The rows come from 4 hidden closed curves, with some noise, and rows from the same curve form a group. Each curve winds through 8 dimensions. The rows are also pushed far along 5 directions, which tell nothing about the answers.
Some rows, each with its group after it:
[ 12   2  -4  38 -16  -4   2 -29 -12 -11  -6  -2  -6  26  47 -10  13  12
 -33  -3  16 -13   9  29 -28]
(0)
[ -1 -34  -2  -3 -14  -5   5  16  -2 -11   8   7 -14 -11 -30  32   4 -32
   4 -16   3  16  -7  20 -22]
(2)
[  2  -9   8  -8   5  -9  -3   5   9  -9   5  -1  -2   8   2  19  -5  -5
 -10 -19   2  -6   2   3 -12]
(1)
[-5  3 -7 -5 -5  5 -7  9  1  6 -4  4 -9  3  6 14  9 -2 10  4 -5  8 -7 -4
 15]
(0)
[  1  -2 -11  12  -5  -8  -2  -9   3  -5   1   9  -6   0   1   3 -15   0
 -11  -7   7   1  -4  28  -9]
(2)
[ 28 -35  14   6   2   9 -17  10  27  -5   0  -1 -13 -15 -48   2   2  -4
  30  35  -6  37   6  -9   2]
(2)
[-10  -1 -10 -13   1   8   6  -9  -1  15   8  -4   3  -5 -11  -8   6  12
  11   3  -7   4  -6 -16   1]
(2)
[ -8   4 -13 -29   4  -2  -6   3  -4   7   1   6  -9  -3 -13   7  -9   7
   1 -10   8   2 -11  22   2]
(3)
[ -1  11 -14 -19   3   6  14  -9  -9   8   9   2  -9  -2  -2   2   5   4
   0   9  -8  -3  -4   4  -1]
(2)
[ 18 -11   7   9   1 -17  19 -33  -5 -12   3  -7  23  18   4 -33  -9 -22
  10 -36 -13  16 -20 -35   9]
(2)
[-13   8 -13  -1   4  -5   1 -17   0   2   3  14  11   2  -4 -24 -14  10
   6 -22  -5   4 -10  12   7]
(1)
[  9 -29   7  14  20 -13  10  28   1 -25  -2   5 -11 -32 -17  31  17 -36
   4 -28  -4  19  10   2  -4]
(0)
[ -9 -17 -13  19 -27  -2  11  -7  -1  -3   2   1  11   3  20  -3  -2  -8
 -23 -33  -7   0 -12  14  -6]
(3)
[ 20 -17   3  41 -23  -9 -12  -2  10 -13 -12  -1  -1  12  20  -3  -8 -13
 -15   0  14  10  -3  16  -9]
(2)
[-11 -10 -29 -10  -8 -23  18 -40 -46  -7  17   7   8  24  12   7  -5   1
 -22 -77  -7 -11 -25  40 -26]
(0)
[-14  32   1 -30  17  10  -8   3  -2  27   4 -10  18  -1  -9  -8 -13  26
  25  26 -19 -13  -4 -48  34]
(0)
[ 12  -3   5  -9   4  20  -7  15  -5   4   0   6 -28 -10 -17  28  20   5
  13  40  -1   9   7  13   3]
(0)
[  7 -19  -7  22 -19   4   7  -8 -16  -4   1  -2 -12  -8   3  19   0  -7
 -15   3   0   4  -1  21 -14]
(2)
[  6  -1   8 -10  -5   7   7  -2  -1  -1   6  -8  -6   2  -5  -5   7   6
 -15  21   8 -15  16  12 -24]
(2)
[ 21  20  -8 -28   1  -9  -4 -24 -23   6   3   5   8  37   6 -14 -17  14
   6   2   1  -2 -20   2   9]
(0)
[-11  -2  -1  -6  -9  11   0  25 -14   0   4   4 -10  -9   2  35   9   5
 -26   9   8 -23  18  38 -22]
(3)
[ 21   9  -1 -14 -11   1   2 -12   4   5   6  -7  -1  27  24  -5  -3  13
 -20  21  11 -11  -1  -4 -14]
(1)
[-31   1   0  -5   0  13  10  24  -9   6  -1   1 -10 -24   7  29  20 -14
  -1 -16  -4  -3  -2  -5  12]
(3)
[ -2  -3   9  10   4   7  -4  20  12   4  -4   1  18 -13   3 -11   0  11
  -2  10   8  -4  10 -18   6]
(3)
[ 14  21   4 -26  33   4   4  -5  10   1   2  15  -1  -2 -14 -15  -3   6
  30  14 -15  16  -5 -27  35]
(1)
[-15  21   6   9  11   7 -14   9   1   6 -14  -4  16  -5  17 -17  -2  22
  -4  -1  -8 -17   9  -6  25]
(1)
[-18  10  10 -11  20  -8  -7   7   7  -2  -6   3  14   2   4 -16  -5   9
   3 -23   7  -7   6 -12  10]
(0)
[-16   2  14  12  28  -2  -3   8   1  -6 -11  -1  18 -17   6 -12   3   4
   5 -38 -16  -2   4 -15  29]
(1)
[-36  -3  -1  11  -8   6   5   2  -2  11  -2  -8  18  -8  19 -12  11  12
 -13 -27   9 -14   1 -13  -6]
(1)
[ 27   1 -21 -24 -17 -24  20 -51 -28   0  24  -3  16  45  -9 -15 -28  -9
   4 -15 -16   2 -29  -6 -17]
(2)
[-18  19   2  -5 -11  15   3  -1  -5  17  -3 -17  14   9  34 -15   7  24
 -20  10   3 -30   7 -15   0]
(1)
[ 11  40 -15 -32   7 -15  -3 -28  -2  10   9  16  17  38  -1 -18 -37   9
  23   6 -13   0 -24 -19  25]
(1)
[ -1 -21   5  14 -36  16  20  13  -3  -3   1 -16 -14  -7  17  14  30 -21
 -31  14  13  -9   9  16 -32]
(2)
[-24 -28 -11 -11  -5   2  24   0  -2  -5  15  13 -12 -21 -17  11  15 -12
 -12 -42  11   7  -4  31 -29]
(1)
[-20  -6   5   6  -8  17  14  13  -1   6  -1  -8  11 -17  14  -4  14   2
 -15 -11  -5  -9   4 -12   7]
(3)
[  7   3 -14  -1   6  -3   9  -2 -15   1   2   6  -4  -1  11   7  13   0
   1  -4   7   5  -6   0  -1]
(2)
[ -6   3  -4 -38   5   8   7  -2   7  13   9  -2   2   1  -3  -6  -1  14
  -2  -7  -1  -2  -8 -11   3]
(1)
[  5  -9   4  21   1   9   5  -7  -6 -10  -5   4 -19  -5  16   1  28   5
 -15  -3  10   3  10  28 -13]
(0)
[  8  24 -17  -3  -9 -17 -23 -25 -10   9   6   6  16  52  19  -3 -24  26
   6   4  -2 -11 -10  -3  -3]
(1)
[-12  -5  -2  -5  -4   6 -11 -10  -1   9  -9  -9  -9   3   6  -5   3  15
  -1  -7   7   6  -7   4   3]
(3)
[  1   8   4  -2   8  -3   2 -15 -15  -2   2  -2  10  18   8   0  -4   2
   8 -15 -25  -3  -3 -18  16]
(3)
[  6 -12  -1  10  16  -3   7  10   2  -6   4  12 -10 -28 -18  18   0 -14
   6  -2  10  11  -1   6  -3]
(0)
[ -4   1  16  56  -8  -6  17 -18   2 -12 -13  -8  17   9  57 -33  16 -11
 -25 -20  29 -10   7 -25 -12]
(0)
[ 22 -22  14  -3  12  -1  -2  -4  10  -5 -13  -4  -6 -12 -19 -18  -5  -8
  16   1  14  34 -13 -15  16]
(3)
[ 31 -24  -6   8 -10  -6  10  -6 -13  -5  11  -8  -2  -1 -17  16  -3 -17
   1  10  -7  10  -6  -4 -16]
(0)
[ 42 -25   4   0 -22   1 -13  -6  16  -7   4  -6 -20  13 -31   8  -9 -13
  13  44  -8  25  -2   8 -14]
(3)
[ 16 -23   4 -12  11  -5  15  -6 -10 -13  14  12 -10   2 -18  21  16 -14
  10 -14   2  17  -2  -5 -16]
(1)
[ 18   0   3 -23  21 -14  -5   8  18  -1   3  11  11   1 -31 -13 -15 -16
  39   1   0  29 -19 -36  24]
(2)
[-26   8   2 -19  19   2  12  20 -21   0   0   7  -3 -23   2  21  11  -6
  -7 -30   9 -13   2   8   4]
(3)
[ -8 -11   1  -2  14   0  11  -1   9 -10  -2   9  -8 -24 -13  -7   3  -9
  -3 -30  -5  12  -3  20   7]
(2)
[-26   3   7   2   0  19  19  23  -4  -1  -7   2 -20 -25  21  17  36 -16
 -11  -8   5  -4   7   3   8]
(0)
[ -9 -20  -5   7 -32   7  -6  -6 -16   6  -4 -13 -16   8  15  16  13   8
 -26  -3  21  -6   0  31 -33]
(3)
[ 31 -36  27   6  36   1   6  -2  16 -15  -6  -1   5 -28 -42 -27  13 -12
  37  -8 -10  46   1 -43  24]
(0)
[ 15  10  12  15  18  -9   7  -8  12 -13 -10   4   7  -3  15 -26 -10  -5
  -7  -7   9   2   3  -8  14]
(3)
[ -6  10   6  -9  11  -3   0   5  -9   6   2  -2  14   2  -2  -2  -3   8
   6   6  13 -13   6 -22  -4]
(2)
[-14   9 -22 -58  21 -12  -9  -1 -13  14  14  19  12   5 -35   5 -26  15
  26 -36 -15   9 -29   5  23]
(1)
[-32  35 -10  10 -24  16   6   3   7  15  -4  -1   1   0  38 -10   1   7
 -23  17   1 -30   4  13   4]
(1)
[ 24 -15 -10   0  13 -18   4 -23   5  -6   6  -2  13  -2 -20 -20 -21   0
  12 -19 -17  19 -14 -12   8]
(0)
[ 22  -8  18  -3  11 -12 -17 -12  24 -10  -2  -1  14  18 -29 -24 -25  -8
  34  -5 -25  27 -11 -31  28]
(2)
[ 14 -12   4   1   9 -12 -17   4  13 -10   1  -1   0   3 -22   7 -11   3
   9   4  -7   6  11   3  -7]
(0)
[ 28  15  -7  17  -5  -3  -8  -7   7  -4   0   4   2  20  16  -5  -3   7
  -4  28 -14  -4   8   3   3]
(3)
[-26  23 -21 -26 -11   4 -10  -5 -11  24   2   0  21  10   4 -19 -20  29
  -1  -8  -7 -16 -16   9  14]
(1)
[  1  33  -2  -9 -16  14 -21  -1  25  24  -4  -6  19  19  18 -30 -28  34
  -1  43 -13 -14  -3 -20  30]
(3)
[ -7  -2 -25  10 -11 -16   9 -21  -7  -4   3   7   1  11  21  -2  -1  -9
 -10 -44  -8   5 -20  18  -3]
(3)

New rows, each followed by its group:
[ -4  -4  -6   1  14 -13  -1  -9   4  -7  -5  10   0  -5   1 -10  -9  -4
   3 -37  10  15 -14   7   8]
(3)
[ 15 -21   3   2 -24   4   2   6   8  -3   1 -11  -2  -1  -8   2  -2 -16
  -7   7 -11  10  -7   3  -2]
(1)
[ -8  -6   8  13  19   5  14  12  -2 -10   1  14 -12 -18   6  18  30 -12
   6 -11  10   6  12  -9  -3]
(1)
[  4  16   4 -30  -5  16  -3  37   5   9   0  -9 -17 -11  -9  28   5  -3
  -3  50  -7 -14  16   1   6]
(0)
[-19  35  10  38  -2  16  -3  18  20   8 -22  -3  12 -17  40 -29   2   7
 -12  32  14 -21  18 -15  23]
(1)
[-11  -4  -3  13   8   4  -7   6  -6   2  -7   7   6 -13  -5  -6   9   7
  14 -14 -13  11  -2   0  18]
(1)
[  4  -1   7  -2  -4   5  -1 -15   2  -3  -4   7  -7  14   6 -18   4   3
   2  -4  10   9  -7   8   2]
(0)
[ -3  10  -3 -23   9   4  10   2   0   5   6   4  -3   3  15   6  10   7
  -8  -7   6  -7  -3  -7   2]
(1)
[  3 -17  -2   8  -6   2   5  -9  17  -3   7   7 -10   4   3   3  14   1
  -4  -3  15  11   3  -1 -22]
(1)
[-25  26   8  -4  13  -3 -15 -22  -1  10  -2  -8  26  24  15 -28 -13  35
   5 -17 -12 -24   5 -21  11]
(2)
[  7  -3  -2 -11 -28   4   7 -14 -12   8   5 -12  18  21   9 -14 -17   6
 -17  -1  -9 -11 -14  -4  -1]
(3)
[ 10   1  -5  22  -4 -12   1 -32  -3  -5   4   0   8  16   9 -17 -18  11
 -14  -1   9  -9   3  10 -21]
(2)
[  0  -1   7   9  -3  12  15   0 -15  -3   0  -2  -4  -7  10   2  23  -4
  -8   8  -3  -6  11   0  -5]
(1)
[  9  -7  10  -2  -7  -1   2 -10  -6  -7   3  -5   1   3 -12  -1 -20  -3
 -13   2  -4  -8   4  21 -10]
(2)
[ -5 -38  -9  12  -1  -5  12   0 -20  -8   8   1   1 -12 -13  16  29 -12
   5 -42 -10  17  -5   3 -17]
(3)
[  7   8  -4   6  -8  -7   8   1 -13  -6   5  10  -3  12  19  17   2  -9
 -16   7  23 -14   4  14 -23]
(1)
[  0 -10   5 -10  17   5   9   1  20   0   0   2   1 -13  -2 -15   9   4
   4 -16   3  13  -3 -19  10]
(1)
[-12 -17 -11  -3   0   6  15  -7  -5   5   8   0  -4 -17 -13   2  15  -1
   5 -15  -5  10  -5  -4  -8]
(2)
[ -7  -4  -1  34  -8  -2   1  15 -15  -9  -7   3  -8  -4  33  26  22 -10
 -21  -7  23 -11  10  17 -18]
(2)
[-56   7  -3  41  -2  22  20  26  -3  -3 -12   5 -29 -46  48  36  42  -9
 -41 -23  12 -25  24  39 -10]
(2)
[  0 -37  25  49   7   3   7  10  -3 -26 -17  -4 -29 -28  13  25  41 -28
 -10 -20  24  19  18   8 -17]
(3)
[-22  17 -13   3  13  -9  -7  -2   4   3  -4  14   9   2  23  -7  -6  14
  -4 -33   7  -8  -6   5  11]
(1)
[ 29 -10   7  28  13  -6 -19   2  20 -14  -8  12  -8   6   2   4   6   4
  15  16   6  22   8  -7   5]
(1)
[ -3   4  -2  -3  15 -28  16 -19 -21 -14   8   8  18  22  15  -7   5 -17
   2 -59  -1  -3 -13 -12  -6]
(2)
[ -9   7  15   9   4   6   7 -12  -9   4   0  -5   8   5  11 -12   5   6
   0   2   9 -10   5 -19  -4]
(0)
[-13   1  -3 -10   9   6  -6  14 -10   4  -4   3   7 -17 -12  -2   0  10
   4 -15 -12  -1  -3  11  19]
(1)
[ 43 -28 -10   6  10 -29  14 -12 -21 -23   8  14   1   1 -21  12 -12 -33
  10 -29   5  29 -23   8  -7]
(0)
[ 13  -6  -6  -9 -16   4   3 -18   2  -1   5  -3  -4  12  -4 -10 -10   4
  -9  -1 -20   4  -8  17   1]
(3)
[-26  10   7  -1  32  10  14  35   4  -3  -8  12 -12 -38  11  15  39 -13
   4 -19  10  -1  11  -8  15]
(2)
[  7  -5  -3  22 -13  -5   0   3   9   3  -2  -7   6   0  11  -2  -4  -8
  -3  12  12   2  -4 -18  -4]
(0)
[  5 -18   2 -22   3 -13   4  10 -28 -10   9   8  -1   5 -23  28   3 -17
   6 -22  10   4  -6  10 -18]
(0)
[ -7  29 -19 -16   1  -7   3 -14   0  14   4   4  12  14  16 -20 -19  16
  -5   0  10 -13 -11  -2   4]
(2)
[  3  13  19  10  21   9  -2   0   9  -3 -11  14 -10  -4   8  -9  11   0
  17  13  14  12   2 -14  21]
(0)
[ 25 -16   3 -10  12  -8   0 -18  22  -2   3   3  14   5 -19 -36 -16   4
  18 -10  -5  29 -16 -25  15]
(1)
[-29  -3  13  16  15  16  -4  31   0  -4  -7   6 -13 -32   2  27  31   4
  -5  -3   3 -11  28  14  -4]
(1)
[-11 -10   4   5   6   8  -6  11   7  -1  -9   4  -5 -27 -11  -1  -7   3
  -2  -9  -1   9   0  16  16]
(2)
[ -4  -5 -15  -9 -27   3   3 -10   1  12   6  -6   5  13   9 -12  -5  12
 -20  -1   8  -8 -10  15 -17]
(1)
[ 49 -28  11  12  -9 -24   2 -34 -17 -16   1 -10  21  33  -5 -26 -24 -10
   0 -11   9  18 -16 -16 -13]
(3)
[-11   9   8  -7  28   6 -18  20   4   5  -8   6  -6 -15 -11  15   9  10
  29   8  -7  10   6 -21  28]
(3)
[-17  22  -1  29  16  -1  -5 -15  18   2 -10   5   8  -7  25 -25 -14  20
  -8  -3  10 -11  10  -3   9]
(2)
[-26  26   3 -35  -1   2  -5 -12 -23  20   4 -12  32  18   1 -16 -33  27
  -2 -10 -10 -31  -9 -16  17]
(2)
[ 23 -17  10  10   6  -3   8   3 -12 -16  -6   2  -5  -6  -1   4   7 -21
   2 -14  -7  20  -8   1  14]
(2)
[-13  38  -4 -23   3  10 -16   0  -4  20  -2  -5   3  24  24  -6   7  33
  -3  19  -7 -25   5  -2  11]
(2)
[  9  -1  -2   6  23 -14   9  -8   7  -8  -4   7  12 -12   1 -25  -8  -6
   4 -28   7  13 -10 -12  15]
(0)
[-32   7  -2  37  29 -14  14   8  18 -11 -11  22   9 -23  36  -5  15 -20
   7 -61  15  14  -7 -31  25]
(1)
[ 32 -17   9  21 -11  -9 -10 -15  15  -8   5   3   5  21 -12 -15 -11   4
   7  32  20  12   9  -7 -27]
(1)
[-16  -1   2  15 -14  -5 -10  -8   6  -1  -7  -8 -13   8  15   5  -3  -1
 -12  -4  23  -5   3  14 -22]
(3)
[-32  37  -8 -38  -5  25 -13  15  -1  27   0 -10  -5   2  19  11   4  36
 -15  19 -21 -34   7  12  20]
(1)
[ -5  -1  -3  -9  -8   6  10  -5  -2   3  12   1 -12  13  14  19  18   7
 -15   6  13 -11   9   3 -29]
(1)
[  9   3 -14 -46  18 -17  13 -17 -20   0  18  13   9  18 -13   6 -14  -6
  15 -41 -11  11 -31 -13  12]
(1)
[-18  -3 -19 -62 -12  13  -2  25 -13  19  13   2 -15  -7 -36  37   3  -4
  15   1 -25   7 -18  10  13]
(0)
[ -8 -23   5  27   1  -6  -4   8 -10 -14   0   6  -9  -8  -1  28  16  -7
  -9 -19  12  -2  15  21 -28]
(2)
[ 12 -11   7 -40 -16  19   2   6  -3   4   5   3 -23   3 -29   6   8  -3
   4  29   4  12  -6  24  -5]
(0)
[ 23 -23   4 -18   5  -9   7  -3 -17  -6  12   1   4  11 -17  14   3  -9
   9 -11   2  12  -9 -14 -11]
(1)
[ -2  21  -8 -58  -6  12 -12  33   8  25   9   1  -5   1 -28  16  -7   7
  18  47   6  -5  -8  -6   8]
(2)
[-18 -21  -2 -17 -10  14  20  24 -13   2  10   0 -18 -34 -28  36  13 -23
  -3  -1  -1   2  -1  15 -11]
(2)
[ -2  16  -4 -18 -10  -3 -18 -11 -12  13   0 -14  17  35  15 -11  -9  33
  -7  10  -3 -24   5  -5  -8]
(0)
[ 62  -7  28  45  32 -27  -2 -22  17 -35 -17   7  11  11   8 -37 -15 -20
  13   4  12  29   5 -32  17]
(3)
[ -5 -16   1   7   6  -4  22   0 -13  -6   5   1   4 -19  -4   1   9 -11
 -10 -20  20  -1   2   2 -21]
(2)
[ 49 -19   7  14   9 -34   1 -51  -7 -28  -1   1   8  34  -7 -29 -29 -12
   3 -31  -1  24 -15   5  -8]
(3)
[-16  -5 -11 -34   1  17   0  19  -9   9   5   4 -19 -19 -16  27  17   8
  -3  -7 -19   0  -3  32   9]
(1)
[  2  -7   1  32  -8  14  -8   4  18   3 -11   1  -1 -13   5 -21  13  11
   5  24   4  13  10  -1   6]
(1)
[-23   4   8   7  15   7  16  14 -18  -3  -3   6   6 -23   6   3  19  -7
  -3 -17   5 -11  10  -5   5]
(1)
